The rows are grouped in 3 different ways at once. Each group adds its own fixed numbers to the row, and there is some noise. The rows also spread widely along 9 directions, which tell nothing about the answers.
In the rows, zero is written as 128.
Known rows, each followed by its group in each grouping:
[ 76 108 135 103 188 147 111 111  80  53 160 139 108 124 112 172 173  89
 136 160 156 137 107 112 179 131 125 128 147 120 111] => (2) k818 k6
[ 91 126 161 136 173 132  93 126  90  94 203 120  81 117  96 167 148 137
 133 150 131 105 110 115 174 109 109 103 133  87 117] => (0) k818 k432
[149 102 150 102 142 119 139 163 138 108 111 136 150 130  89 150 163 104
 134 117  95 142  64 116 122 130 139 137 140 121 128] => (1) k792 k6
[137 122 131  68 169  65 179 163 115 101  92 129 177 139 124 146 159 100
 131 111  51 119  63 112 116 162 119 168 159 159 123] => (2) k276 k315
[131 114 143  99 160 129 137 138 125 117 125 140 128 119 101 144 155  97
 130 118  96 139  86 117 149 140 130 131 143 114 105] => (0) k276 k432
[ 83 118 151 121 136 138 152 107  81  79 120 148 151 139 108 110 180  88
 130 147 158 150  75 124 111 117 115 156 152 132 132] => (1) k792 k975
[113 149 131 125 141 112 158 157 116 145 131 147 202 128 130 124 180  98
 113 166 107 119  65 108 107 131 116 163 161 147 152] => (0) k792 k315
[ 60 134 189 167 136 136 124 140 109 111 174 118 175 118  71  95 182 112
 129 159 160 140  99 130 114  98 116 143 136  99 136] => (0) k792 k975
[132 132 150 127 132 127  86 139 121 124 157 132  97 138 116 162 144 102
 134 154 110 116 105 128 130 119 127 115 128 104 139] => (0) k276 k975
[ 97 102 122 111 187 108 122 138  89  58 172 129 135 140 124 180 197 105
 148 159 146 106  75 106 174 128 102 136 143 131  95] => (0) k818 k432
[130 128 107 114 141 157 144 141 165 140 112 155 189 123 102 156 182  41
 112 141 160 176 112 112 134 133 144 130 129 104 107] => (0) k818 k315
[131 140 122 116 167 106 104 156 153 117 160 112 159 121 130 185 170 105
 129 147 118 109  95 104 172 142 115 124 117 110  97] => (0) k276 k315
[113 150 165 143 176 201  88 130 129 146 173 130 119  95  87 151 177 108
  99 170 148 136 102 121 184 114 139  99 147  82 122] => (0) k276 k432
[163 149  97  55 206 191 142 134 130 129  95 173 112 117 134 196 171  41
  88 163  89 150  83  85 179 159 166 116 183 150 145] => (2) k818 k315
[121 171 151  85 192 136 119 148 139 122 141 119 118  92 131 154 123  93
 109 148  51 135 114 103 152 161 135 118 147 114 134] => (1) k276 k315
[122 128 141 127 144 125 128 129 127 131 144 133 151 124 103 147 166 118
 125 140 139 124  84 102 152 111 124 129 134 111 125] => (0) k792 k315
[ 77 157 194 139 148  83  99 173  90  95 174 104 150 134 104 110 154 101
 143 167  75 121 113 149  64 135 110 169 142 123 175] => (2) k276 k975
[ 77 158 185 123 145  78 140 186 100 115 149 112 193 120 100  92 152  90
 144 146  63 138 110 155  59 150 118 178 153 130 166] => (2) k276 k6
[116 123 126  87 154  93 165 104 133 122 140 120 100 105 112 152 106 161
 121  78  91 111 109  98 176 132 100 108 118 112  81] => (0) k818 k315
[ 74 147 155 133 144 138 150 143 109 125 142 134 184 112  92  96 163  67
 122 150 120 167 118 140 105 134 120 146 145 114 141] => (1) k818 k6
[143 126  95  87 128  80  87 126 151 105 152 124 103 122 145 200 111  94
 166 120 108 114 139 107 149 154 116 133  84 102 125] => (2) k792 k6
[174 145  74  98 130 113 136  83 131 194 118 161 100 124 164 184 117 162
 113 131 133  64  82  92 202 131 109 108 140 124 121] => (2) k276 k432

New rows. What belongs after each?
[101 108 115 107 172 147 111  92  82  73 157 144  83 141 128 182 161  90
 129 153 159 131 108 105 179 118 128 107 127 114 107] => (0) k818 k315
[101 117 156 114 165  92 107 178 127  77 159 110 184 133 101 145 184  83
 151 140 108 128  98 136 121 146 122 160 129 121 122] => (2) k276 k6
[ 74 112 185  98 187 132 141 163  95  46 145 124 155 121  82 123 190  65
 140 150 104 170  81 115 113 138 138 156 145 130 121] => (0) k792 k315
[115 159  97 104 144 131 129 143 160 140 136 146 168 104 135 153 139  54
 120 148 115 160 135 119 133 160 117 135 123 110 122] => (1) k818 k6
[149 103 119 132 116 121 115 141 166 124 121 136 188 135  94 159 179  91
 145 121 179 148  89 125 136 115 132 133 108  96 115] => (1) k792 k6
[ 65 179 162 142 134 123 103 188 150 137 173 121 215  88 103 105 161  49
 135 174  94 169 139 140  78 153 115 165 125  98 153] => (0) k792 k6
[130 151 110  93 145 129 144 108 134 151 127 146 106 111 125 156 112 105
 111 117  97 136 120 101 151 135 119 113 131 114 122] => (0) k818 k315
[ 86 157 174  94 164 115 121 147 141 110 154 108 123  86 102 130 108  87
 135 116  48 152 151 123 117 162 121 131 110  94 114] => (0) k276 k315
[131 123 130 108 148 122 128 128 130 120 142 137 123 116 106 169 156 123
 134 124 125 117  87 101 161 127 121 123 127 104 112] => (0) k792 k432
[ 77 159 127 113 154 146 136 134 151 138 138 135 170  88 109 123 135  69
 120 130 124 170 147 125 145 153 119 128 125  91 107] => (1) k818 k6
[135 118 136 120 135 161 119 101 133 164 147 144  68 110  88 158 113 147
 110 114 127 126 115 113 183 109 133  75 134  85 119] => (0) k818 k6
[ 87 101 147 108 191 224 123  66  76  70 148 151  72 119  89 164 181  87
 105 156 204 166 104  98 218 101 151  85 156 100  97] => (0) k818 k315
[116 122  87 119  94  74 150  98 157 166 132 132 143 112 118 147  98 139
 140  81 130 118 140 120 149 129  85 123  95  89  88] => (0) k818 k6
[100 173  87  93 151 113  84  86 131 114 161 122  85 100 185 186  90 105
 133 144 105 103 155  99 180 159  83 111  95 101 101] => (1) k276 k975
[ 84  90 193 115 143 127 183 118  84  97 126 128 114 137  51  91 150 145
 130 100 117 153  86 129 114 104 125 131 156 118 111] => (0) k818 k975
[ 84 158 118  96 164 151 146  84 102 111 115 148 131 109 149 130 139  71
 116 149 135 162 119 107 166 150 122 126 142 129 108] => (1) k276 k315
[124 178 115  86 134 101 151 147 140 163 108 144 162 107 152 110 115  64
 131 134  59 150 125 134  90 169 108 158 138 125 146] => (1) k276 k432
[105 111 145 136 104  85 135 105 111 125 143 119 143 132  94 123 129 151
 148 103 158 110 116 137 141 113 103 134 115  99 111] => (2) k276 k6
[109  85 216  98 181 146 147 152  90  63 145 121 104 122  42 126 178 133
 139 114  95 148  59 120 131 111 144 129 165 111 120] => (0) k792 k432
[119 133 135 108 129 110 125 118 107 132 141 140  99 117 123 144 127 117
 143 138  99 114 101 113 134 128 109 133 130 115 141] => (0) k792 k432
[ 89 139 142 106 172 170 118 100 101  90 159 140 117 105 110 147 170  90
 126 159 161 139 111  98 178 129 124 127 142 107 120] => (2) k792 k432
[ 82 142  86 129  99  92 163 115 123 152 123 156 187 131 140 108 136  81
 139 135 142 150 129 138 104 139  86 156 121 129 121] => (0) k818 k6
[129 132 134 109 141 142 136 135 150 135 112 140 164 127 102 136 165  85
 115 129 127 144 103 119 128 136 135 142 142 119 120] => (2) k276 k975
[147  95 140  99 135  84  99 134 157  77 152  98 118 132  90 189 141 115
 160  99 126 116 112 111 142 122 134 127  86  83 110] => (2) k792 k315
[193 137 111 115 121 150 117 145 185 208 120 145 111 117  87 176 126 109
 105 117 104 134 111 117 146 123 146  90 126  77 135] => (0) k818 k432
[116 106 123 136 139 133 130 148 176 131 147 126 194 116  82 153 179 103
 129 121 162 151 112 116 163 114 118 120 119  88  78] => (0) k818 k6
[104 139 171 125 126 111 120 133  92 141 162 122  67 120  98 128  91 135
 135 124  64 123 132 137 106 116 119 115 131  98 170] => (0) k818 k6
[119 127 137 109 139 143 125 117 124 134 144 145 115 105 113 148 140 117
 121 133 117 130  98 107 164 126 122 119 135 110 121] => (0) k792 k6
[128 112 139 106 157 111 132 134 128 113 137 128 135 123 101 154 162 112
 135 115 109 125  92 121 149 134 116 127 131 113  96] => (0) k276 k432
[167 120  81 106 118  94 137 126 189 149 122 128 162 125 128 188 137 115
 124  95 132 113 107 102 151 133 109 113  97 101  85] => (1) k818 k975
[140 106 120  95 132 148 180 100 164 142  90 143 176 110  80 140 169 127
 109  87 162 145  79  90 175 119 133 131 142 112  78] => (2) k792 k975
[168 138 138 115 111 116 109 153 172 157 129 131 141 126  95 164 133 104
 128 118 111 131 105 110 114 121 151 122 114  92 158] => (2) k792 k315
[117 162 132 102 117 135 168 101 114 173  95 159 130 121 109 105 107  86
 108 122 108 161 136 127 102 130 137 135 144 112 165] => (2) k818 k315
[143 120 147  85 119 112 135 105 172 142 111 113  89 102  77 138  85 130
 136  59  92 140 151 120 137 138 128 109  92  80  98] => (2) k276 k975
[111 101 139 156  99  99 162 117  99 147 126 142 173 165  94 111 175 135
 124 137 165 116  69 135 102  89 102 144 149 123 138] => (0) k818 k975
[134 133 194 139 140 143 129 162 126 153 128 128 158 124  73 102 157 131
 109 132  99 138  74 143 112 110 143 130 163 109 153] => (1) k276 k6
[ 97 165 118 108 146 139 137 136 126 152 143 151 140 104 132 135 137  83
 110 155  87 147 129 117 133 148 113 135 142 120 139] => (0) k818 k6
[113 116 133  86 196  93 131 144 111  59 149 114 154 122 130 179 177 106
 137 132 107 104  83  98 177 146 117 143 139 140  88] => (2) k276 k315
[119 134 172  92 144 155 146 146 100 116 106 153 124 120  87 112 147  71
 125 142  87 171  95 134  98 139 161 147 160 121 171] => (2) k792 k6
[ 64 161 154 137 178 128 124 177 158 128 197  97 198  77  90 126 168 116
 111 143  96 131 132 113 162 140 102 133 138  93  96] => (0) k818 k6
[102 138 177 123 147 129 116 141 130 119 163 106 137 104  80 132 150 124
 135 132 119 123 113 119 141 126 126 134 126  90 131] => (2) k792 k432
[121 136 165 121 144 137 149 131 139 164 144 123 124 107  84 130 129 132
 107 114  98 129 107 108 144 113 131 106 140  92 123] => (0) k818 k315
[ 42 137 150  96 181 109 113 135 106  66 182 108 111  91 109 138 124  80
 147 129  84 157 164 123 143 156  98 134 115  98  95] => (0) k818 k6
[132 151 125 124 139 126 118 129 117 157 149 145 127 122 139 146 152 122
 120 157 118 103  89 118 153 127 108 128 147 113 134] => (0) k276 k432
[111 178  66 115 112  89 107 126 128 160 158 148 128 119 176 163 111  73
 137 162 107 113 144 123 123 155  81 135 108 112 146] => (0) k818 k432
[132 104 115  87 174 123 109 124 138  62 134 123 124 133 119 194 170  86
 146 120 133 124 109 109 171 141 126 129 118 113  82] => (2) k276 k975
[119 137 112 111 156 123 132 133 131 124 148 143 144 126 129 167 150  88
 118 147 124 129 106 110 147 134 114 128 133 117 124] => (0) k818 k315
[149 135 137 117 136 153 121 101 152 173 136 131  89 105 103 157 116 155
  98 112 119 112 108 102 177 117 126  92 127  89  99] => (0) k276 k975
[ 84 170 164  95 154 100 153 169 126 106 131 113 187  98 110 103 139  64
 133 138  57 166 117 125  80 161 118 166 134 122 144] => (1) k792 k315
[115 165 149 106 189 182 127 154 152 145 159 132 145  79  97 151 170 101
  99 161  93 141  88  87 176 145 129 117 166 107 125] => (0) k792 k432
[135 150 117 138 115  98 120 156 173 184 156 124 167 114 109 149 129 117
 126 119 108 120 132 125 118 128 105 122 108  82 124] => (0) k818 k432
[122 153 175  86 196 199 111 140 140 116 148 119 101  78  83 151 145  93
  95 141  85 160 105  92 171 142 164  98 147  91 133] => (1) k792 k315
[130 137 135  92 139 105 181 152 132 132 102 139 187 116 100 113 156  99
 128 115  80 147  75 116  99 149 120 160 147 133 127] => (1) k792 k432
[ 92  87 119  92 154 115 140  76  80  61 136 144  94 123 122 162 146 123
 152 113 153 128  92 101 184 126 101 130 121 124  81] => (0) k792 k6
[ 92 121 130 105 135 111 139 128 141 117 140 129 142 110  96 135 130  91
 145 108 122 152 144 128 136 137 110 128 111  99  94] => (0) k818 k6
[ 10 212 161 124 172 126 135 148  92 124 192 113 186  73 143  85 136  79
 115 190  66 140 142 113 107 163  89 162 148 127 147] => (0) k792 k315
[ 96 160 174 115 117 114 140 132 143 147 140 110 149 100  76  98 105 111
 131 112 100 151 144 129  90 131 130 139 111  83 149] => (2) k792 k315
[ 87 154 171 141 151 106 149 116  64 140 170 121 129 122 121 113 142 182
 115 157 101  82  69 116 147 108  92 130 164 135 144] => (0) k276 k315
[110 167 133 118 107 131 131 111 168 166 133 126 150  92 107 123 101 116
 120 112 119 139 135 111 129 135 111 121 108  85 120] => (1) k792 k975
[142 157 115  96 135  80 105 162 205 131 138 110 177 104 132 169 120  62
 140 114  80 145 150 122 116 164 120 134  79  88 103] => (1) k276 k315
[155 114 163 119 144 113 121 195 155 135 145 126 141 141  70 156 160  90
 136 122  83 147  89 136  88 125 148 129 135  99 148] => (0) k818 k432
[ 96 106 145  78 136 109 154  93 109  91 130 130  87 108  93 131 115 121
 153  88 109 145 117 107 144 136 111 132 111 107  94] => (0) k792 k432
[ 97 140 153 127 114 167 141 109 109 144 123 156 128 109  96 105 142  89
 121 144 133 166 108 127 121 124 136 134 144 109 152] => (0) k792 k6
[130 111 130 108 149 119 159 133 128 125 108 146 165 132 105 136 173 101
 132 121 125 137  74 123 142 132 118 141 149 133  96] => (0) k276 k432
[103 139 132 110 166 132 131 123 109 118 151 134 139 105 127 146 156 105
 125 141 116 124 100 110 165 142 107 130 143 116  99] => (0) k276 k432
[105 154 148 145 101 122 144 141 137 179 135 143 172 106  91  99 137 116
 119 133 122 143 104 128 106 114 118 142 131 108 146] => (0) k792 k6
[ 81 159 124 104 163 123 128 148 146 120 150 122 175  95 107 136 146  68
 131 139  99 157 147 123 135 157 120 146 126 105 120] => (2) k818 k6
[136 120 162  95 181 122 115 150  97  95 156 124  61 129 107 182 136 124
 123 136  49 118  81 102 140 126 136 107 151 128 146] => (0) k818 k315
[133 149 137 143 130 158  82 155 169 152 154 128 140 126  83 162 162  64
 117 163 148 150 136 130 117 115 155 114 124  80 159] => (2) k818 k975
[134 103 141 109  89 119 104  94 130 110 121 134  64 135  91 141  89 100
 157  90 138 155 136 138 115 122 132 108  83  78 136] => (1) k792 k6
[ 58 130 212 124 189 176 163 158 122  99 137 116 184  88  42  76 197  84
 105 133 109 185  94 128 129 130 139 148 168 112 100] => (0) k276 k975
[ 98 114  92  87 149  62 105 120 140  63 151 114 138 123 149 180 136  62
 173 114 125 141 150 124 145 167  80 146  72  98  66] => (0) k276 k432
[ 45 121 139 109 179  81 160 156 121  61 164 102 215 106 107 116 171  91
 147 121 112 148 118 121 147 152  84 158 129 121  69] => (1) k818 k6
[130 149 115 112 146 122 129 155 158 150 138 134 176 116 110 154 152  80
 118 146 107 135 112 120 139 139 128 139 138 108 138] => (2) k818 k6
